The rows are grouped in 5 different ways at once. Each group adds its own fixed numbers to the row, and there is some noise. The rows also spread widely along 15 directions, which tell nothing about the answers.
In the rows, zero is written as 128.
Some rows, each with its group in each grouping after it:
[108 107 117  83 109  64 187 164  86 151 159 101 193 156  59 147 125 108
 157 116 123 155 120 121 109  61  97 129 114 178 117 160  94 122] | j_249 Bup (1) D B
[181 109 111 154  86 103 132 140 165 145 109 133 157 110 147 127 142 109
 157 128 147  96 159 131 142 129 142 136 198 122 156 131  92 160] | j_988 vibup (0) D C
[ 88 135 101 100 136  90 137 127 165 106 153 150  99 103 124 161 153 120
 148 140 143 131 110 143  92 139 109 190 204 100  78 191  90 163] | j_223 zek (1) E N
[133 143 166 155 114 131 117 140 122  98 134 147 140 131 164 151  91 141
 108 107 168 110 120 135 147 161 103 114 147 116 121 125 103  85] | j_223 kibut (2) F B
[122 146 152 135 111 120 126 128 142 137 141 135 159 134  93 132  63 143
 112 116 159 117 126 162 157 123  97 113 139 145  94 143 154 148] | j_469 Bup (2) F X
[135 103 154 121 132 107 111 152 129 126 135 135 128 132 108 161 103 169
 164 152 136 121 133 133 157 126 107 105 127 143 100 170 111 101] | j_273 nenib (0) E C
[ 93 100 146 116 155  97  97 137 114 171  99 118 140 119 145 130 137 201
 110 100 108 166 159 105 121 128 152 117  94 145 122 178 104  91] | j_249 vibup (0) F X
[161 148 178 137 129 101 103 111 124 153  94 122 159 137 124 115 133 185
 133  88 138 111 141 103 154 143 146  91 104 194 134 157  97 105] | j_727 zek (1) E N
[ 61  81  95 141 167 163 116 138 126 147 126 137 154 128 167 115  90 145
  68  88 130 197 157 128 108 134  95 137  95  63 159 111 139  60] | j_273 nenib (1) E X
[139  72  90  97 132  96 116 142 152 164 129 144 124 100 110 133  80 157
 164 140 139 145 176 133 131 136  97 118 161  88 117 178 148 159] | j_988 kibut (0) F X
[146 128 139 141  77 125 100 166 124 108 187 152 129 122 134 129 122 177
 148 146 134  84 126 141 176 185  89 114 173 127  94 179 133 153] | j_727 vibup (0) F N
[136 122 157 156 149  90 162 124 129 137 123 105 142 152 107 148 105 118
 161 113 133 126 142 144  84  81 125 156 117 129 121 114 110 112] | j_469 Bup (1) F X
[144 116 175 123 162  85  89 158 107 114 150 129  75 103  59 158 136 169
 165 175  96 101 165 128 103 163 175 170 136 149 111 180 102 134] | j_249 kibut (0) E X
[101  80 165 141 137 101 139 173 122 116 108 115 106 121 110 174  68 128
 188 139 168 148 158 156  96 116  77 182 170  55  79 128 108 111] | j_469 kibut (2) D N
[118 101 125 104 134  80 142 169 114 107 109 120 135 116 117 173 118 130
 179 143 122 134 160 123 110 125  94 163 197  97 116 162  94 137] | j_727 nenib (2) F X
[205 135 109 187 151  97 125 122 168 163 207 160 162 133 114 120 151 127
 127 139 114  81 126 143 145  98 172 107 108 171 153 116 123 114] | j_469 vibup (2) F X
[137 130 164 116  90 119 150 130 112  76 152  92 123 139 110 159  78 160
 191 131 105  77 153 172 138 100  85 130 176 118  91 181 162 173] | j_249 vibup (2) E X
[140  97 118 112 100 116 124 136 125 135 162 110 126 107 113 128 141 162
 158 141  88 114 150 151 152  85 123 105 123 146 115 191 136 122] | j_223 kibut (0) D N
[101 159 165 109 118 138 134 107 106  73 119  97 155 113 113 152  70 130
 113 112  98 103 159 178 155  95 112 141 162 122 142 135 168 123] | j_249 zek (2) F B
[ 48  86  99  98 146 150 141 124 168 152  77 116 114  91 177 175 141 170
  61 102 108 215 118 131  90 114 105  97  63 110 120 177 117  67] | j_988 Bup (0) E B
[120 134 175 130 135  88  88 160 138 126 193 189  97 139  64 144  96 146
 135 173 186 116  86 143 147 191 120 128 130 147  56 154  95 119] | j_249 Bup (0) D C
[132 116 123 174  50 175  96 121 155 152 149 168 117 115 136  74 156  84
  98 105 123  89 123 137 164 152 160 149  86 111 146 124 135 149] | j_273 zek (2) E X
[120 144 114 115 157  97 139 109  86 116 133 113 169 152 114  89 105 124
 103  75 126 128 184 103  85 153 136 157 149 133 177 143 114 143] | j_988 zek (2) E X
[134 147 113 129  76  96 180 129 141 147 102 105 191 130 144 134 171  85
 108  78 131 124 118 105 113  91 139 128 133 182 156 141  61 125] | j_469 vibup (2) D B
[186 162 112 121 141  73  89  46 151 129 219 151 110 139 115  89 125 156
 176 137 113  57 142 155 157  98 169 112 133 160 113 202 157 152] | j_273 kibut (1) F B
[ 86 138 120  97 180  83 144 148  99 143 157 127 186 139  49 130  97 119
  84 109 126 164 145 115 104 118 128 148 119 167 143 137 116 114] | j_469 zek (2) E X
[174 175 163 174 177  97 114 128 141 128 144 140 170 132  72 120  85 139
  94 119 160 104 148 128 116 160 157 130 142 174 159  93 111 112] | j_469 kibut (2) E C
[103  75 102  89 116  82 131 142 119 177 118 122 166 123 100 124 139 124
 150 121 108 168 146 107 142  69 135 111  87 147 128 172 103 104] | j_273 kibut (2) F C
[132  88 135 136  78  91 135 196  78 181  84  95 198 117  81 122 157 131
 153 109 119 139 176  96 136 109 148 157 154 171 157 135  93 157] | j_988 vibup (1) F X
[139 123 110 163  88 150 101 179 148 167 161 164 178 103 119 121 148 149
  63 127 120 120 115 120 189 166 136  80  97 172 156 127 124 106] | j_273 kibut (2) F C
[113 134 183 123 117 142  80 147  97  97 123 119 130 125 136 148  88 204
  97 123 123 110 155 138 190 182 110  99 143 139 117 181 147 107] | j_469 Bup (2) F C
[ 92  87 160  97  75 123  94 132 141 154  77 149 119 120 171 145 129 135
 149 113 165 149 105 128 191 106 105  97 109 116  60 193  85  93] | j_249 nenib (2) D X
[157 139 164  87  61  85 163 131 135 137  97 119 143 127  45 138  97  76
 162 110 169 115 113 110 138 119 115 111 120 191 109 151  83 157] | j_469 kibut (1) D B
[102 109  92 133 149 114 111 121 114 139 165 112 151 120 136  96 117 168
 116 105  93 143 179 145 112 103 126 151 128  95 156 154 164 123] | j_727 kibut (2) F B
[105  98 154 160 134 143  81 157 173 157 120 155 106  99 123 121  73 189
  98 125 168 146 149 150 146 184 112 137 145  81 108 132 152 137] | j_469 vibup (2) D C
[150  76 147 158 115 140 117 145 107 162 126 137 146 145 111 104 105 116
 129 103 135 133 156 115 139 141 137 127  73 117 161 102 122  88] | j_273 Bup (1) E X
[160  64 147 149 148 121 144 173 146 144  83 118 103  99 110 167 109 142
 151 129 117 146 178 113  75 153 132 145 120  96 162 116  96 106] | j_223 kibut (0) E X
[163  99 194 151  56 106 112 182 105 131 110 124 142 139 108 145 118 124
 188 139 165  91 137 121 179 141 122 132 157 145 104 139  79 132] | j_469 vibup (0) D C
[129 153 160 160 108 101 158 116 123 130 130  86 154 145 102 113  96 158
 153  94 130 100 153 154  96  85 108 134 130 158 116 142 138 149] | j_273 kibut (2) D N
[106 191  60  67 133 104 182  45 180  98 147 126 164 119 118 104 137  73
  79  86 103 142 109 133  90  85 114 101 122 163 150 168 120 134] | j_727 nenib (2) E N
[160 139 138 147  78 153 114 145 180 142 120 163 122  88  95 141 133  96
  86 140 138  99 110 139 161 176 147 120 124 159 131 130 116 147] | j_469 Bup (0) E X

New rows. What belongs after each?
[128 127 135 140  94 110 132 133 185 146 154 173 124 135 107 142  72 101
 140 130 219 128  84 163 143 141  77 138 156 101  64 132 118 150] | j_469 Bup (1) D B
[116 163 149 115  84 121 135 128 106 108 123 121 177 131  89 117  73 116
 103  97 169 125 138 132 143 149 106 123 161 159 129 136 129 149] | j_988 vibup (0) E B
[117 157 134 155 162 108  92 136 149 148 148 171 136 116 126 133 133 170
  65 124 158 133 114 125 125 181 149 121 131 159 115 148 105 113] | j_988 Bup (2) F X
[165 133 123 147 148 101 107 156 109 125 178 159 159 146 134 124 111 174
 120 121 134  95 149 106 151 187 118 105 154 148 152 155 112 117] | j_273 nenib (2) F X
[154 106 163 157 112 150  36 154 156 161 108 173 110  62 131 144 135 196
  93 156 133 115 145 134 211 195 176  99 124 142 132 153 133 101] | j_988 vibup (0) F B
[116 147 125 114 145 118 124 104 175 142 102 136 134 103 152 164 147 158
  90 110 108 128 121 126 138 117 148 102 115 167 126 177 103 109] | j_273 zek (2) E X
[ 87  67  59 155 127  98 139 165 142 190 164 135 150 128 167 113 183 137
 119 110 110 169 148 110  80 106 137 174 121  95 145 151  88 118] | j_273 vibup (0) D X
[129  84 155 158 121  82 117 162  75 121 211 140 124 184  77  96  74 131
 210 149 165 114 147 143 109 129 100 166 131  90  85 128 127 141] | j_988 vibup (0) F C
[126 131 139  85  96 142 144 157 114 103 125 125 139  94  57 135 107 121
  94 126  85 126 141 119 141 170 108  94 101 168 159 144 132 123] | j_249 nenib (0) F N
[144 158 168 163 101 128 130 152 116 113 162 125 156 155 109 135 129 152
 104 116 136  89 107 135 149 148 119 103 114 186 114 148 113 122] | j_469 Bup (2) E C
[ 85 122  51 105 137  89 169 138 155 160 144 153 157 139 154 116 159 126
  84  78 137 174 113  76  66 158  94 125 116 135 142 167  72 131] | j_273 nenib (1) F X
[183 108  72 147 100  64 147 106 154 208 162 170 214 164  89  49  83  52
 172  95 220 133 144 125 130  88 122 141 162 126 133 101 114 185] | j_988 vibup (0) E X
[ 85 131 102 126  60 123 142 128 137 136 135 120 151 107  99  97 116  72
 129 112 142 132 139 160 121  92 105 181 156 102 108 142 143 177] | j_469 kibut (0) F N
[134 174 186 176  45 114 121 137 149 136  89 159 143 126 122 122 142  74
 117 109 192  83  86 132 147 157 150 164 157 158  91 114  65 161] | j_249 Bup (2) F X
[105 137 115 101 129 145 137 154 156 114 138 144 142  96 120 183 132 124
  45 130 114 151 108 126 148 161 113  93 126 157 139 153 103  87] | j_469 Bup (1) D X
[113 142  98 139 140 115 106  84 148 145 159 117 155 115 124  96 130 120
 122 125 117 126 155 180 134  50 154 173 145 115 129 152 162 130] | j_469 nenib (0) E B
[ 99  92 137 156 104 117 125 173 129 126 171 151  87 141  94 105 129 130
 149 127 143 134 119 120  74 187 109 180 113  83 102 135 106 155] | j_727 vibup (2) E C
[ 63  92  76  76 103 108 167 130 114 120 156 124 147 135 151 141 169  98
 133 108 117 178 106 118 106  79  90 121 103 117  94 195  83  96] | j_988 vibup (2) E N
[148 128  87 133  87  93 143 115 131 153 164 161 165 150 133  66 139  69
 126  89 159 131 123  98 113 140 119 124 101 131 145 126  79 121] | j_727 kibut (0) F N
[153  80 138 131 101 121 113 105 119 165 140 154 142 168 129  92 105  97
 157 101 176 137 122 121 159 111 121  97  68 120 107 134 107  94] | j_988 Bup (1) E X
[128 139  76 126 110 122 113  77 179 164 175 150 170 131 126  62 121 134
 104  96 124 118 134 156 161  89 126 111 118 130 136 157 172 168] | j_727 zek (2) E C
[100 106 101  88  80 155 144 155 159 123  92 136 122  60 123 167 185  87
  77 131  64 142 118 115 145 136 139 112 106 143 160 158  96 116] | j_249 nenib (2) F X
[108 153 192 128  96 134 168 120 141  96  91  92 128 129 136 160  88 173
 126  89 126 116 121 149 111 117  83  87 113 155  99 157 122 120] | j_249 vibup (2) D N
[139  84  93 127  92 140 177 150 158 150 130 122 146 118 106 146 147  97
 133 126  97 143 117 136 112  78 108  90  74 144 140 133 118 116] | j_988 nenib (0) E X
[175 114 158 178 125 107  71 147 102 164 158 156 155 127 102  98 155 131
 133 136 131 101 148 118 172 136 198 133 113 163 153 113 100  98] | j_988 vibup (1) F X
[132 141 138 136 109 113  98 104 137 140 107 159 147 135 123  69 102  98
 100  82 189 134 140 102 131 177 141 136 128 121 147 118  96 125] | j_727 kibut (2) E C
[187 120 222 143 168 118 112 131 149 122  91 154  98 124  79 169  54 146
 146 130 155 100 143 127 136 181 139  98  95 140 136  98 109  90] | j_249 zek (2) E X
[117 166 169 120  63 158 132 110 117  89 106 121 147 138 148 125  95 130
  79  84 129 107 120 133 156 159 102  84 113 160 129 147 127 116] | j_727 Bup (0) F X
[ 77 108 126 144  98 179 119 127 151 134 134 135 115 133 181 115  89 165
  75  90 148 155 115 154 137 138  71  97  77  87 107 145 155  89] | j_469 nenib (0) D B
[170 133 104 162  57 136 129 123 186 177 127 172 161 106 130 109 145  79
  90 114 151 103 105 131 168 142 151 109 105 160 158 110 113 137] | j_273 Bup (0) F B
[159 107 170 133 135 101  87 138 143 148 127 161 104 121  68 116  92 149
 144 145 159 113 143 128 144 183 147 134 123 130 116 143 121 144] | j_249 Bup (2) E C
[148 157 172 151 121 115 120 150 122 115 103 103 158 124  95 129  82 184
 124 103 145 103 166 123 123 176 110 129 178 153 147 130 126 156] | j_727 kibut (1) E C
[ 76 137  80 149 133  99 108 146 113 176 166 122 208 132 109  68 121 172
  69  98 130 148 170 140 130 123 133 171 177 141 156 153 156 162] | j_273 Bup (2) D C
[ 84 125 104 135 138  86 110 167 122 155 150 162 162 123 104 113 128 116
  93 117 168 161 132  99 110 174 126 173 159 120 133 128  81 121] | j_273 kibut (1) F C
[122  50 118 112 106 123  86 101 141 184 112 151 113 111 109  69 107  94
 164 112 135 156 175 139 156  99 158 157  94  62 129 143 150 135] | j_249 vibup (2) E X
[140 111 138  99  87  87 108 130 122 160 102 146 157 131 140 126 130 123
 134 111 178 135 126 108 177 138 134 113 150 158 112 181  71 109] | j_223 Bup (0) D B
[156 110 133 131 132  74  92 117 114 156 122 150 148 149 124  91 131 103
 161 113 168 116 169 101 139 145 163 172 156 120 145 142  72 129] | j_469 zek (0) E C
[113  80 105  68 164 119 133 144 169 166 110 146 108  78  65 163 114 139
  76 135  85 186 141 110 119 154 135  82  53 152 151 166 132  99] | j_469 Bup (2) F X
[ 96 148 127 112 109 159 121 139 128 125 109 129 172 101 115 123 113 142
  26  95  93 139 147 109 157 176 134  90  99 171 190 126 130 100] | j_273 zek (0) F C
[124 131 139 139  93 108 142 142 139 177 136 154 161 143  76  97 118 106
  94 100 154 131 108 106 125 139 137 109  71 191 134 121  91 131] | j_273 zek (0) D X
[129 126 116  91 103 106 128 120 131 119 164 159 160 147 122 112 105 104
 136 119 154 123 109 124 173 132  91  91 133 132 114 156 110 116] | j_249 nenib (1) F C
[158 109 102 120  95  82 148 149 114 150 164 126 154 140  96 104 152 126
 173 120 125 103 147 120 122 131 116 149 154 139 123 181 107 176] | j_249 Bup (2) E N
[ 55 148 147  80 110 111 106  85 113 140  95 101 155 105  95  92 100 153
  94  84 108 159 156 143 143  88 150 137 115 151 122 184 160 140] | j_249 vibup (2) F B
[164 180 141 141  56 149 153  93 164 112 123 112 142 126 163 114 123 165
 116  82 103  55 129 150 154 137 101  75 130 168 134 168 150 175] | j_249 zek (0) F N
[146 148 178 122 130  82 164 108  98  93 144  94 149 150  47 131  95  97
 186 121 116 109 139 143  96  72 132 143 113 167 121 126 115 121] | j_727 vibup (2) E N
[122  70  79 111 151 120 154 147 150 135 202 138 106 105 102 153 149 146
 142 152  58 148 133 133  98 114 116 110  77 113 141 162 138  98] | j_273 vibup (1) F N
[132 127 125 101  93 136 125  85 171 122 121 142  90  99 136 117 132 130
 115 110 107 115 126 141 137 149 128 100  98 120 117 182 137 141] | j_249 Bup (2) F N
[122 150 134 113  95 144  79 119 168 129 103 160 125  82 134 126 122 148
  87 120 145 106 132 140 187 179 131 118 174 131 113 179 134 159] | j_249 nenib (2) E X
[134 110 126 133  83 133 163 160 159 146  96 112 154  92 111 170 146 127
 119 118 104 130 129 124 128 113 129 115 115 159 150 140 109 130] | j_273 vibup (2) E B
[123  98 164 130 122 117 121 178 116 165  54  98 140  86  42 144 108 150
 119 132 119 152 183 123 108 151 151 161 134 155 152 129 125 154] | j_988 Bup (0) E X
[ 68  94 105 105 143 136  95 104 194 172 127 168  88  88 135 126 125 136
  69 123 128 197 106 135 122 118 136  98  45 109 101 157 120  73] | j_727 kibut (0) D X
[199  75 115 117 128 119 142 123 116 126 136 102 145 121 138 133 114 149
 178 126  66  95 199 141 153 106 122  96 128 106 183 155 154 115] | j_249 Bup (2) F N
[127 126 110 151 148  66  94 117 113 165 165 160 151 151 115  70 129 106
 137 109 188 135 151 114 103 135 158 186 160 114 122 133  85 135] | j_988 kibut (1) D X
[114 146 124 138 103 101 136 148 118 154 150 120 197 136  79  90  94 137
 112  93 164 135 149 132 138 128 100 149 173 152 127 134 137 164] | j_469 vibup (1) D N
[122  87 117  96  72 129 158 177 114 122 115 117 161 125 144 171 144 118
 123 122 118 145 120 104 149 123  87  66 104 156 135 160  70  82] | j_988 kibut (0) D C
[144 137 124 154 149 109  90 118 126 181 165 141 189 146 118  64  81 195
  92  96 144 122 166 142 164 125 131  98 121 156 146 138 163 124] | j_249 nenib (0) D X
[100 108 143 108  88 147 105 132 103 133 159 148 163 125  91  97  62 114
 103 111 138 144 140 147 191 130 109 107  99 111 131 127 170 111] | j_249 vibup (2) F B
[108  78 105 180 140  75  95 132 153 185 125 138 106 121 173 100 186 141
 180 131 124 125 166 145  86  95 173 235 160  55 118 144  95 150] | j_249 zek (0) F C
[ 22 147 119  80  87 146 115 160 150 106 166 134 103  88 121 174 128 198
  77 144  90 135  93 169 151 145  77 125 150 135  44 232 165 174] | j_249 zek (0) F X
[101 106 109 113  42 131 148 117 156 130 111 127 115 122 173 134 181  97
 146 112  97 112 109 125 142  94 125 127 103 125 115 183  90 138] | j_273 zek (0) F C
[ 89  94 120  94  63 146 159 161  76 109 119 109 177 126  79 127  94  57
 129 108 117 143 156 137 141 100  91 155 140 105 146 122 134 144] | j_988 zek (2) E X
[ 89 150  86 128 108 114  87 135 117 109 191 177 134 124 192 116 195 124
  74 119 122 117 116 100 136 189 156 159 160 127 128 187  70 112] | j_273 vibup (0) F X
[ 84 119  96  72 128 158  98 124 121 101 149 156 179 103 155 153 103 106
  59 119 112 158 134 144 209 121 103  97 143 105 146 152 136  63] | j_727 zek (2) E X
[167 163 142 160 167 122 127 124 186 137 133 133 121 105 102 137  95 217
  87 115 128 107 139 139  98 179 125  98 138 171 146 149 150 147] | j_223 nenib (0) E B
[151 109 135 147 127 125 121 151 138 148 107 149 140 108 113 124 142 115
 106 110 131 134 144 100 118 174 143 133 104 135 172 105  83  98] | j_727 zek (0) E N
[110  94  99  91  88  92  96 143 110 127 142 128  98 118 168 120 192 166
 151 126 107 111 161 110 138 164 138 165 194 110 109 251  91 174] | j_223 Bup (2) D X
[136 130 187 178 103 128 122 127  80 116 143  98 145 168 161 122 130 152
 152  96 111  83 143 150 144  88 135 140  92 135 127 133 124  91] | j_469 zek (2) F B
[106  93 128 144  36 131 132 166  74 125 134 124 122 141 108  76 117  77
 153  98 134 110 169 111 104 170 114 196 134  85 143 131 112 173] | j_273 kibut (0) F X
[144 141 121 131  96 129 132  97 173 117 171 164 102 128 154 123 151 117
 129 126 124 100  80 146 139 121 116  86  82 139  92 165 107 109] | j_249 nenib (0) F N
[127 134 127 117  82 108 142 134 146 132 124 122 161 119 113 145 101 141
 159 125 133 103 130 157 164  91  92 118 164 145 106 169 142 161] | j_273 nenib (2) F B
[158 107 114 128 100  90 116 101 137 157 136 147 134 144 159  99 121 121
 167 103 169 117 137 122 139 113 123 110 120 115 113 167 105 129] | j_988 kibut (2) F B
[118 146 141 118 138  93 125 116 125  74 120 111 122 127 183 171 112 142
 152 119 139 101 164 142 119 134 115 173 235  90 113 184  93 136] | j_469 vibup (2) D X
[ 77 150 112 109 182 120 148 118 117 121 173 113 184 144 116 132  71 170
  77  92 112 153 148 155 112  99  88 126 134 129 135 140 166 112] | j_249 zek (1) E X
[ 84 104 160  81 130 145 150 130 130  92  95 154 141 113 111 162  44  64
  91 107 168 185 119 129 140 148  81  98 102  91 130  96  99  44] | j_249 vibup (2) D N
[105 134  87 134  87 132 147 128 172 150 164 134 186 110 107 115 146 107
  95 117 124 139  99 156 150  74 126 122 136 154 122 138 135 144] | j_223 vibup (1) E C
[198  74 162 133 107  92  71 109 126 143 116 148  84 122 157 131 157 128
 217 151 117  74 166 133 183 117 182 137 133 101 116 181  95 118] | j_249 Bup (2) F X
